The same things were measured in two ways. Each way mixes the same 8 hidden numbers, adds some noise and spreads widely along 6 directions of its own, which tell nothing about the thing.
(in the rows, 128 means zero)
Some things both ways: the first way, then the second way.
[125 179 124 136 113 104 110 165 141 136 130 145 169 156 120 113]
[124 133  92  54 120 108  96 121  91 110  93 108 134  77  87 146]

[ 55 105 110 162 142 140 153 115  81 160 172 135 135 146 170 138]
[145 124  75 124 106  97 131 125 196 114 123 140 139 123 189 124]

[135   5 124 137 118 117 109 128 112 111 134 148 106  90 103 119]
[128 141 122 134 170 138 142 134 132 129 112 101 139  99  97 164]

[133 102 104 152 127 107 119 115 102 108 128 122 108 127 144 158]
[120 191  98 164 133 150 111 127 150 101  85 127 152  81 135 143]

[199 180 170 142  91 150 101 128 158  90 142 111 206 211 141 105]
[104 162 121  98 153 124 109 127 126 116  77  95 125 116  86 154]

[149  56 127 135 160  98 140 103 141 171 146 173 175 128 141 103]
[ 89 159 121 120 114 116  76 134 154 118 105 109 122  90 130 177]

[ 91  90 125 112 151 123 130 108  66  85 152 136 159 160 125 150]
[174 130  81 156 134 137 112 129 190 123 104 128 154 104 207 129]

[176  95 130 147 141 122 119 107 175 175 110 165 110 119 147 119]
[123 147 110 162 139 129 142 135 144 132 110 120 152  96 100 165]

[ 83 130  99 134 115  82  95 177  74 181 180 186 112 145 148 121]
[ 83  94 127 117 101 129  65 110 131 166 130 130 121 103 130 159]

[ 73 130 125 133  92 148 146 149  77 154 146  94 126 125 142 121]
[163 119 121  86  59 101 146 101 139 144 133 122 163  96 145 139]

[154  79 104 156  85  92  86 167 120 146 113 160  87  81 149 108]
[ 79 122 146 167 155 137 118  93 119 124 118 120 120  91 102 175]

[112 130 118 100 163 160 141 133 125 115 123 137 140 124 144 129]
[154 108 114 149 173 104 166 117 172 117 103 124 153 131 150 140]

[149 139  99 140 132 122 105 144 113  96 133 129 105 124 158 142]
[110 101 127 186 140 139 110 103 128 143  83 137 139 157 116 158]

[107 105  99 111 113 102 117 171 144 127 115 186 101  82 136 113]
[144 104 101 117 149 118 184 107 159 139 121 113 144 161 134 122]

[115  57 123 122 147 117 147 129 125 150 145 162 164 108 116  91]
[135 135 121  87 134 105 144 115 134 122 108  92 135 108  97 154]

[ 94 101 101 125  83 123 136 124 106 165 147 144 128 120 163 125]
[148 146 113 134 130 118 163 113 187 124 108 111 142 152 143 120]

[150 102 137 122 152 148 126 131 185 134 100 162 137 113  97 108]
[143 123 109 141 157 119 156 118 145 121 126 127 157 104 120 131]

[125 165  73  87 136 112 138 179 137  94 118 132  90  73 147 130]
[171  99  98 162 157 118 133 122 147 109  81 127 134 166 146 147]

[111 119 126 166  79 136 127 127 144 165 113 128 125 126 148 126]
[174  94  81 148 137 116 145 122 163 121 133 120 129 133 155 144]

[145 132 102 123 114 151  97 129 143 127 130 154 130 145 131 126]
[144 107  86 123 120  94  97 143 160 128 105 159 171 126 168 124]

[166  87 118 164 114  74 103 138 130 160 134 155 113 117 131 118]
[177 153  84 143 144 127 133 136 130  85 112 113 142  86 129 145]

[116 106 104 129 107 125 100 130 105  96 139 144 131 145 148 148]
[132 117  82 136 136 145  85 147 161 147  81 125 132 152 164 149]

[158 181 155 125 129 180  81 132 131 110 104 106 153 191 139 148]
[115 170 138 154 157 167  79 136 133 141  85 129 159  84 140 144]

[174 122 130 173 136 105  82 174 100  95 155 170 120 134 159  91]
[136 140 112 128 134 130 135 110 147 110  94 127 132 117 139 138]

[ 94  60 137 144 143 150 145  88 153 163  94 131 154 126 106 148]
[112 117 106 131 117 128 121 119 133 147 132 127 157  88 125 151]

[100 120 136 123 118 146 156 144 135 169 134  97 123 111 132 127]
[160 153 127 110 166 114 184 134 146  99 125  93 131 117 109 142]

Other things, the second way, with their names:
Z2: [103 134 167 163 158 122 109  98 155 115 111 112 129  60 147 178]
Z99: [147  97 104 124  99 148  73 132 147 173 109 121 129 124 136 149]
Z105: [127 152 104 152  97 163  90 132 150 145  78 130 143 189 151 137]
Z956: [166 122 116 121 127 146 140 136 113 144  82  92 141 153  94 173]
Z4: [116  84 132 147 123 125 106 111 134 150 131 117 124 114 122 178]
Z388: [106 136 107 164 124 141  87 121 159 155  95 132 139 102 127 144]
Z477: [132 155 140 168 150 119 121  98 159  90 109 116 131  37 156 168]
Z652: [164 119 115 103 132 122 152 136 144 141  94  97 144 158 127 157]
Z567: [147 102  82  88 108  68 118 128 152  91 121 115 130  82 147 172]
Z727: [129 131 110 148 119 129 111 128 143 122 143 131 143  72 146 165]
Z407: [115 119 146 156 114 114  94 101 140 131 105 105 122  36  98 209]
Z979: [150 133 109 107  83 131 145 130 151 159 110 120 166 160 138 129]
Z471: [138 152 128 192 153 125 162 102 162 101 104 140 167 117 156 128]
Z404: [156 104  95 150 112 106 125 119 125 104 127 128 154  70 132 176]
Z326: [124 148 104 144 141 114 138 131 205 120  86 125 155 159 194 139]
Z751: [ 88 132 132 162 150 155 115 120 155 148 119 134 142 136 148 140]
Z774: [145 105  39 120 141 101 140 131 146 101 118 145 158 112 160 128]
Z825: [153 126 101 137 165 108 156 116 132  90  96 114 145 126 122 138]
Z204: [134 141  90 105 141 139  80 155 127 123 110 113 134  70 131 161]
Z91: [107 133 116 168 115 142 111 115 162 141 103 148 150 117 172 155]
Z259: [128 177 128  90  98 130 139 142 154 162  96 112 184  71 120 155]
Z999: [106 134 132 193 139 142 107 104 159 122 110 151 135 143 164 123]
Z975: [173 112  68 144 112 155 103 150 141 164  90 130 168 118 147 156]
Z406: [114 145 116  83 117  89 140 113 146 103 115 120 161  49 151 155]
Z280: [158 162  85 141 152 120 143 140 179  96 101 131 161 103 179 130]
Z475: [116  81 118 162 124 154  76 119 137 171 107 118 116 162 133 164]
Z163: [143 107 105 152 158 104 122 123 173  93 122 126 128 105 179 161]
Z291: [152 157  93 104 150 129 147 141 141 115 107 114 149 114 124 126]
Z191: [196  80  94 148 133 123 114 131 140 129  86 106 129 140 143 177]
Z90: [106 159 130 171 156 142  90 128 147 102 102 100  98 103 124 194]
Z182: [105  48 134 169 124 127 145  90 125 157 163 136 135 131 132 164]
Z200: [123 127 115 120  89 149  63 140 142 159 114 127 136 111 159 156]
Z996: [126 129  91 147 171 121 172 104 159 107 112 124 141 153 123 111]
Z380: [123 129 116 121  78 145  77 149 143 162 101 119 141 130 145 184]
Z78: [149 134  60 140 150 144 136 155 178 134 111 137 147 194 169 110]
Z85: [121 104 123 107 134  73 144 126 171  78 156 126 118 138 196 165]
Z295: [133 128 107 132 107 139 116 128 126 147  93 110 140 130 106 173]
Z506: [ 98 147 145 131 116 160 120 123 153 159 114 120 132 155 160 148]
Z122: [153 147 105  79  88 128 134 142 126 134  99 115 155 196 140 120]
Z185: [138 110 101 163 175 123 119 149 145 100 118 122 135 120 151 179]
Z237: [176 107 124 201 165 165 114 144 150 147 100 112 129 143 135 174]
Z206: [137 133 109 145 122 166  99 141 142 143 104 109 119 150 146 168]
Z821: [131 152 106 188 153 133 128 110 142  96  75 125 140 138 126 150]
Z187: [155 111 121 147 175 124 149 128 127 105 137 104 138  80 133 177]
Z245: [152  98 122 118 156 123 172 123  81 139 131 113 169 105  61 146]
Z985: [110 120 144 149 167 150 132 130 163 156 124 111 128 143 139 155]
Z524: [110 129 100 119 144 134 101 151 152 153  91 138 161 129 134 139]
Z676: [130 119  89 176 156 176  44 149 142 167  85 123 126 115 126 155]
Z236: [113 171 138  92 144 107 152 113 154 100 122 103 132  92 126 131]
Z260: [116 126 137 133 114 146  95 138 142 163 136 120 141  99 133 167]
Z710: [144 122 143 150 161 124 108 120 148 106 114 113 117 105 145 166]
Z691: [132 149 128 110 136 112 163 126 142 126 119 117 167  96 106 132]
Z429: [149 141 121 115 123 130 122 138 168 128 114 102 125 143 157 152]
Z626: [128 114 129 179 153 121 100 108 161 101 126 122 113 130 171 156]
Z856: [147 111 103 114 106  89 139 116 144 106 115 137 164 135 160 135]
Z790: [156 190 141  88  98 114 172 122 172 100 104  86 134 151 145 137]
Z517: [185  83  95 155 164 125  84 114 117  90 102 111 103 140 151 159]
Z904: [133 160  99 128 170 135 143 124 131  95 104 113 141  98 116 134]
Z186: [159 154 110 139 123 112 125 109 158  88  83 120 140 121 179 138]
Z661: [ 86 151 103 122 116 119  71 117 166 112  95 119 113  79 153 173]
Z215: [178 163  83 118 142 135  89 127 131  88  82 115 126  85 143 124]
Z194: [143 136 106 171 123 142  93 142 189 133  88 141 136 176 196 136]
Z393: [158 162 133 131  75 134 134  94 177 136 111 112 152 107 165 120]
Z875: [134 124 109 123  98 125 108 153 148 151 107 127 156 122 142 183]
Z467: [162 118  74  80 107 115 165 137 138 136 121 131 172 142 138 113]
Z306: [123 212 122 122 143 148 126 156 130 117  74 117 167  84 107 150]
Z12: [109 127 131 134 124 154  75 131 113 159 105 131 143  95 115 151]
Z852: [173 127 113 150 164 142 144 130 131 128  75 100 145 122 103 163]
Z147: [161 102 138  92  77 115 174 110 116 136 138 115 160 163 141 151]
Z688: [141 140 107 132 138 116  96 129 188  94 122 120 111  94 201 155]
Z699: [106 141 112  88 106  87 172 106 155 109 132 134 168 110 153 122]
Z368: [117 129 131 149 148 147  85 153 148 145  96 121 140 114 156 187]
Z591: [164 155 132 137 154 136 150 129 141 123  89 104 158 130 108 132]
Z146: [136 125  94 128  96 152  61 141 161 160 105 120 117 130 158 159]
Z7: [ 71 123 147 132 101 107 103 118 135 139 117 141 151 135 132 174]
Z433: [154  95  74  88 151  88 157 123 105 107 115 117 153 126  89 138]
Z734: [ 64  97 127 180 130 129  87 102 150 146 107 152 128 157 138 154]
Z804: [142 163 129 113  98 147 129 118 134 158  78 103 148 147  96 134]
Z364: [135 125 140 171 147 171 110 102 125 146 101 105 122 137 124 148]
Z314: [105 119 125 133  64 153 113 110 147 178 153 120 124 119 124 154]
Z716: [117 142 141 117  80 151  92 130 163 176 118 126 148 136 163 142]
Z514: [145  84 106 149 134  94 147 114 194 123 133 130 132 112 182 158]
Z135: [ 79 149 141 122 134 132 135 107 145 124 140 110 125  91 130 162]
Z645: [117 141  99 180 124 162  50 126 148 133  47 124 103 179 134 163]
Z800: [110 178 133 136 114 161  88 140 138 151  91 116 133 130 107 150]
Z72: [156 113 114 167 144 133 134 108 125 133  81 131 152 147 111 140]
Z336: [156 172 101 112 138 112 165 132 152  76 112 114 152 127 160 128]
Z223: [157 130 136 162 139 157 140 111 135 131  93 104 121 160 118 147]
Z858: [135 149  93 103 162 104 124 146 182  97 109 138 151 120 194 117]
Z566: [ 79 173 167 141  78 150 113 109 129 142 114 135 148 177 128 132]
Z304: [152 121  64 147 129 121 152 116 164 129  93 135 151 160 126 108]
Z21: [ 94 155 120 148 122 140 111 131 142 130 107 144 157 118 151 148]
Z60: [102 106 142 132 133 117 108 125 146 135 143 105 117  85 127 204]

Some of these things the first way, each followed by its name:
[129 124 140 148 126 150 140 135 145 126 105 101 149 116 135 118] | Z223
[ 83 162 112 117 133 152 112 144 106 140 146 133 143 166 158 152] | Z858
[ 98 159 125  85 126 141 167 138 158 162 128 118 153 125 140 126] | Z429
[ 66 100 116 157  96 141 134 123  81 137 158 111 133 147 146 146] | Z146
[102 112 135 140  53 129 157 141 146 118 132 112  96 104 108 122] | Z314
[113 119  96  88 145 177 169 129 173 131  95  90 111  69 130 139] | Z7
[117 164 116  91 113 177 137 100 151 132  95 112 171 157 190 152] | Z326
[103  72 128 164 100 171 127 121  94 150 143 126 130 123 176 110] | Z514
[138  50 137 156 134  96  92 130  86 103 139 153 150 139 113 125] | Z364
[158 153 107 131 190 119 154 121 196  94  99 150 176 115 132 115] | Z645
[141 115 129 145 118 121 128 113 127 160 108 111 129 129 139 142] | Z404
[ 71 183  99 106 112 106 145 152  99  99 168 115 110 154 132 172] | Z996
[130 154 144 134  84 170 140 139 167 137  92 101 173 128 148 103] | Z688
[108  97 102 120 163  98 166 137 148 181 130 168 153  83 142  97] | Z567
[155 117 149 123 110 138 125 149 161 138 126 146 169 128 120  83] | Z236
[156  96 163 156 116 133  78 133 119 150 144 125 117 174 101 142] | Z245
[ 87 178 113 121  78 216 122 137 147 104  99  83 115 142 146 160] | Z524
[181 223 138  61  41 160 154 178 207  80 111  51 132 112 130 112] | Z85
[192  72 140 159 177 125  89 113 109 111 136 157 130 144 147 122] | Z471
[112 168 111 123 106 131 124 129 169 104 129 134 112 159 135 173] | Z78
[120 107 117  98 175 144 151 118 137 146 131 128 115 115 151 147] | Z875
[180  91 155 122 136 158 116 106 145  61 101 106 163 137 115 124] | Z852
[ 78  91  87 122 155 140 167 117 142 140 113 160 116  80 120 126] | Z388
[147 147 142 131 119 152 106 128 128 161 132 124 157 170 147 125] | Z591
[ 78 113  94 146 126 108 128 144 124 170 136 136 118 116 124 144] | Z433
[114  76  88 145 145  49  97 167  81 155 148 164 129 103 125 127] | Z517
[ 95 139 127 131 117 152 129 104 134 112 121 116 150 172 108 166] | Z676
[ 84 161 114 100 155 158 159 143 125 143 118  89  97 108 146 165] | Z237
[101  85 123 110 109 112 144 139 134 145 117 131 127  96 128 130] | Z135
[125 105 125 132 121 130 109 139 144 103 126 146 122 127 110 134] | Z467
[121  38  95 134 135 108  93 160  88 109 151 173  83  87  98 115] | Z12
[113  80 117 105 165 144 173 117 163 119 102 141 161  82 101 105] | Z804
[121  97 120 148 146 130 133 121 138 179 134 143 130 127 141 130] | Z800
[150   4 138 147 116 110  87 135  81 117 141 122 101 104 117 134] | Z187
[175 140 124 145 113 133  74 138 128 164 119 138 109 151 178 137] | Z306
[112  99 114  70 184 138 155 141 122 144 102 143 152  79 133 105] | Z2
[142 106 132 128 129 153 130 120 142 129 119 118 134 125 148 130] | Z380
[134 139 106  84 136 128 144 145 147  92 121  91  94  99 122 164] | Z185
[107 123 127 119 110 151 152 125 151  90 116 101 149 127 105 135] | Z475
[148 144 117  81 114 135 138 160 165 116 123 150 105  93 110 106] | Z691
[128 194 113 131 106 149 109 147 142 146 106 103 103 147 174 165] | Z21
[123 105  95 120  88  91 141 149  94 118 144  95  96  91 157 146] | Z90
[144 174  92 138 123 114 125 135 123 126 120 108 110 129 181 154] | Z821
[186 104 130 101 131 101 126 134 194 129  93 159 166 102 107  97] | Z626
[146 137 122 120 117 126 117 148 104  99 134 115 136 131 152 125] | Z191
[167 181 131  96 140 124 144 144 174 120 136 104 128 136 120 135] | Z566
